There are 4 ways to turn a row about zero (a turn may also mirror it). The second row of each pair is the first, turned, with some noise. The first 40 pairs use one turn. New pairs use 2 turns, one after the other, and a turn may come again.
Some pairs, each with its turns in order after it:
[ -9  49  20  33 -39  26   4  33  -7]
[ 40  20 -28   5  -1  39 -52 -18  20]
Q_702

[-33   8   3 -14  17  12   1   8   6]
[-15 -16  24  25   0  11  -9  -6   6]
Q_884

[ 43 -42  -3  27  20  -8 -28 -10  14]
[  4  40  18   5 -15 -35  31  14  20]
Q_702

[  7  -2   1  10  12 -24  25 -15  40]
[ 21 -33 -12  -7  31 -23 -12   5 -23]
Q_884

[-11  18  -9  52 -21 -61   7  57  11]
[ 41 -37 -44   6 -62  -9   2  25 -35]
Q_884

[-23  -1 -24  -2  30   1 -67  24   3]
[ 35  22  -5 -12 -28  16  43  10 -46]
Q_702

[ 19  -3  27 -47   1 -10 -34  22   4]
[-10 -34 -22  40  -6 -35  21  -2  15]
Q_4

[ -8   9 -18 -28   5   6 -16  43 -31]
[ -4  14 -13  10 -16  25 -15  21 -52]
Q_702

[-23   2 -33  -3 -26 -10 -31 -28   3]
[  2 -11 -47  -7   1 -20  22 -23 -15]
Q_702

[ 21 -12  11 -42 -16  55  10 -23  11]
[ 15 -22   2  41  21 -15 -26   6 -46]
Q_4

[  1  24  13  16  18  -6   1  12 -14]
[-11  23  15  -8  -5  -9  21 -13  10]
Q_4

[ -6  21   3  20  10 -11   9 -10  21]
[ -3   1  13  -1 -12  12  23 -20 -24]
Q_670

[ 23 -21   4 -25  17  16  11   1 -35]
[ -7  33 -29  -3   0 -10 -31   3  16]
Q_670

[ -8   5   3 -18  52 -51   9   8   7]
[-23  -3  36 -35  30  25  26  26 -23]
Q_702

[ 30  34  16  26  -5  21  16 -10 -35]
[ 19  53   0  -2 -13 -33 -16  -2  19]
Q_884

[-25  55  46  -3 -15  -5 -33 -24 -13]
[-24 -10  50  13   8 -17  36  40  23]
Q_4

[ 18  -5   4  -8   8 -11   5  15 -16]
[-14  18 -14   2   6   7  -4  26   3]
Q_670

[ -9  -7  -7 -24   6  -1  22 -14  -1]
[-22 -11  -9  -9   9  -6 -18   5 -17]
Q_4

[-36  26 -11  -3  19 -14  -6  16  -9]
[-18  -2  19 -36 -34 -17   7   6  12]
Q_4

[ 11  28  18  56 -15  -6   4 -37  -5]
[ 31  42 -20   8   9 -12 -31  27 -12]
Q_884

[  1 -10  17  31  39  -5 -14   3 -12]
[23 12  6 -7  5  2 22 42 15]
Q_702

[-10  -9  30 -31  45   9 -13 -22   5]
[  9  23 -19  33 -38 -14 -20 -29  -7]
Q_670

[ -9  13  -6  10   7  11 -15  -3  17]
[-11 -12  17   6  -7  -9   9 -15 -12]
Q_670

[ -8 -34  -3 -41  13 -21 -14  40  -7]
[-10 -25 -52  11 -35 -28  -8   0  15]
Q_4

[ 15   3  10  21  17  24 -18 -30 -33]
[ 23  -7 -14  -6 -27 -19   1  38  22]
Q_702

[-21   6   3  35   5  -5 -22 -21 -33]
[ 21  -3 -41 -16   7  -8  12  32  12]
Q_702

[ -1  49 -20 -17  -8   1  -9  33  -3]
[ 19 -23  25 -26  -7 -43  30 -10   0]
Q_4

[ 37  22  13 -11  35 -10 -10  31   9]
[-47  26 -11  32 -11   6   3  12 -10]
Q_670

[ -3  -8   2  -7  -5  -3  11   4 -10]
[ -4   3 -14  -2  12  -6  -5   5   2]
Q_4

[-28  -5  27 -20   8  -7 -21  17  28]
[  6 -24   1  37 -33   4  -4   2   1]
Q_670

[ -9  12  53  -2 -23 -19  21  18  -4]
[ 14 -23 -39   6 -15  33  22   7  20]
Q_670

[ 12  -6 -19  39   0  13 -11   9 -32]
[-20  40 -11   5 -23 -14  22  24 -11]
Q_884

[ 25 -28 -37  42   5   8  11 -21   2]
[-27  18 -21 -19  14 -36   7  21 -25]
Q_884

[-29 -44 -16  18  -8  53  -9 -13  21]
[-50   1  34  -3  14  15   5  44 -18]
Q_884

[-52  26  35  15   2 -50 -25 -24 -32]
[ 38 -32 -34 -12 -45 -20  39  13 -38]
Q_670

[ 16  12  23  -5  17  19 -28  -2  -2]
[ 30   4  24 -23 -24  -3 -10  10   2]
Q_702

[  5 -20 -44  -7 -10  -8   2 -21  14]
[ 21   5  38  -4  33  -8 -17   6 -15]
Q_670

[ -1  19  31 -15 -41   3  29  -9   2]
[ -8  -1  -1   4  39 -14  22  35 -22]
Q_4

[-15 -35  -3 -23   7  10  -7  -2  10]
[-29 -21  11  -2  17  19  22   2   5]
Q_884

[-11  -6  26  22 -20 -13 -40 -10  18]
[ 18   9 -15   3   9  45  -3  24 -29]
Q_884

New pairs, each followed by its turns in order:
[ 42  11   3 -22 -20   8  19  17  34]
[ -9  19 -17 -16  32   0 -34 -44   0]
Q_4 Q_4

[ 13 -16  -5  11 -19  32  22 -24 -31]
[-24 -15  27 -40 -19   2  19 -16 -11]
Q_670 Q_702

[ -8  -6   6  14 -11  26 -19   8 -21]
[ -8 -25 -27  -7  -3  18   8  13   1]
Q_670 Q_4

[ -2  38  36 -53  21   0  21 -19 -37]
[ 28 -20  32 -42   3   5 -56 -28  20]
Q_670 Q_4

[ 45 -11  -5 -19  -3  -6  13  17  19]
[ 38   2  17   0 -11  39  15   6  13]
Q_670 Q_702

[  4 -16 -16  44 -16 -10   3  -1 -23]
[ -7  -5 -32  29   0  33 -25   4  -1]
Q_670 Q_670

[ 20  -7 -16  10 -28  21  26  32  39]
[-44  14 -13   1 -41  -9 -24  24   4]
Q_4 Q_702

[ 29  -7  -9  -9 -10 -22 -12  37  10]
[-45   1  -1   7  -8 -14  17 -17  18]
Q_4 Q_702

[ 26 -17  14   9   0  32 -26 -17   1]
[ 19   0  14  30  -9 -22 -18 -21  25]
Q_884 Q_884

[-30 -25  14 -35  -2  -1  16  12 -18]
[ -4  21 -10 -17 -44 -21   8  21  11]
Q_702 Q_670

[  1  -7  15 -13   3   9 -10  -3 -42]
[ 12  15  -3 -24  24  10  26  -1   3]
Q_4 Q_702

[ -7   1  -2  16 -10   0  -6   7   0]
[-7  0 17 11 10 -2 -9 -4 -4]
Q_670 Q_702

[  6 -34  -7  11  -9 -20  21   1  41]
[-28   2  12 -21  29 -20 -34  -8   8]
Q_4 Q_670

[-14 -12 -11  14 -11   3 -19  -1 -28]
[-23  17   8  -6  15 -12   1  -7 -31]
Q_670 Q_702

[ 28  -3  44  -8   1  -4 -10  15  41]
[-19  13 -20  39  34 -13  -1 -38 -13]
Q_884 Q_4

[-28 -24   8  16 -21  12  46  -2  -8]
[ -8   0  -4  26   9 -10  19  21 -47]
Q_702 Q_884

[  5  25  51 -29 -17  -1  -1  -4  -1]
[ 16  -3  14 -33 -17 -39   5  11 -35]
Q_702 Q_702

[-11  15  -5 -11   3  18  26  -4  -6]
[-19  -1  -3   1   2 -18  -5   4  22]
Q_4 Q_4

[ -4  20 -12 -23  -3 -11 -44  21  -8]
[-11  -5 -40 -16  26 -22 -13   8  -6]
Q_702 Q_670

[-14 -11  28  10 -36 -11  28   9 -37]
[ 48 -24 -39   0 -16  -3  28  -6 -21]
Q_884 Q_4

[-11  10 -45   9  16  11   6 -40 -26]
[-19 -20  -8 -43  -4 -16 -14  33 -31]
Q_670 Q_702

[ -4  30   5 -33  -6  -7   2  47   4]
[ 27  -3 -16  47  -1   5  29   9 -15]
Q_670 Q_702

[-46  12 -28  -5  24   6  -8 -20 -26]
[ 14 -11  13   4   2  66   8   0   9]
Q_4 Q_884

[ -3  37 -15 -20 -27 -19  -7 -22 -37]
[  8 -15  13  -3  11 -33 -41  25 -23]
Q_702 Q_670

[ 15  53 -17   7  11  13  -3 -35   3]
[ 25 -50 -17   9  10   6 -23  24 -27]
Q_702 Q_4

[ 16  -7 -12  14  29  -6  27 -10   5]
[-17  11  -7 -16  25  -3  27  16  -3]
Q_884 Q_702

[ 16  -8   6  -8 -23  15  14 -21 -17]
[  6  -3 -28   3   1  29  10  12 -22]
Q_702 Q_884

[  5  10 -25 -14  37  -4  -6  48   4]
[  6   9  19  -7 -30 -22 -10  42  30]
Q_670 Q_4

[-14  -7 -27  28  33  22 -45  18 -41]
[ 21 -36 -32  -4 -13  50 -12 -10  28]
Q_670 Q_884

[-25 -40  -9 -42 -28   3  13  -7  27]
[ -8  13 -41  34  29  -8  10  37  16]
Q_702 Q_884

[-22 -29  -5   0  52  12  31  24   5]
[ 13 -23  36 -31  19 -17 -16  34  32]
Q_4 Q_4

[ 29   1  28 -16  -4  16   0  -1   3]
[ -7  32   5 -19   1  21  -4 -17   9]
Q_4 Q_4

[ -4 -44  16   5  -2  17  -3 -15 -16]
[  7  20 -31  -9  -5  16  20 -17  30]
Q_702 Q_4

[ 30 -16  20  36 -18  30  24   3  19]
[-16  -5 -34   0   0 -41  41 -18  10]
Q_884 Q_4

[-14  19  -1 -12  17  -4   6   4  -7]
[ -3  -5 -25   9  -5 -10  -3   5 -15]
Q_670 Q_702

[-1 22  4 28  5 -8  3  8 46]
[ 17   7 -21 -28 -11   6   4 -34  29]
Q_670 Q_670

[ 13  39 -16   4  -7  21 -20   8   2]
[ 31 -30  20   7  27 -10 -11   9  -9]
Q_702 Q_4

[  4 -41  12 -20  10  21 -33  43  32]
[  3 -10  28   5  23 -22   8  34  58]
Q_884 Q_884

[-1  6 -9 31  0 17 49 33 -2]
[-16  -1 -50   7  35  -9  -7  12 -37]
Q_4 Q_670

[ 13  -7   9 -22 -19  -7 -39  25  25]
[ -5 -37   9  17 -23 -15 -33   2   5]
Q_884 Q_702

[-16 -24  49  10   0  10  -4  17 -26]
[ 11  19 -11  17 -16  -5  29 -43  31]
Q_702 Q_4

[-10  17  22  15  13   4 -16  15  -2]
[ 27 -18   5 -15  15  11  -5  -1   8]
Q_670 Q_670

[ 38 -10 -41 -30  15   9 -30   4 -14]
[  2   2  -3  -9  -3 -61  40  -1  20]
Q_4 Q_702

[ 19 -21   6 -33  -5  -2  29 -23  30]
[-13 -16  42 -13   1 -18  24  23 -22]
Q_884 Q_702

[ -8  24  -6  11  43  15  28 -20 -14]
[-20  25  -6  -2   6   6 -35 -27  35]
Q_670 Q_884

[-13 -28  -8  25 -35  13  -4  10  35]
[ -5 -11  17   1 -39  16  27   0  40]
Q_884 Q_884

[21 20 -4 -7  3 -8 -5 17  4]
[  3 -16  19   5   6 -16   5  12  -2]
Q_702 Q_4

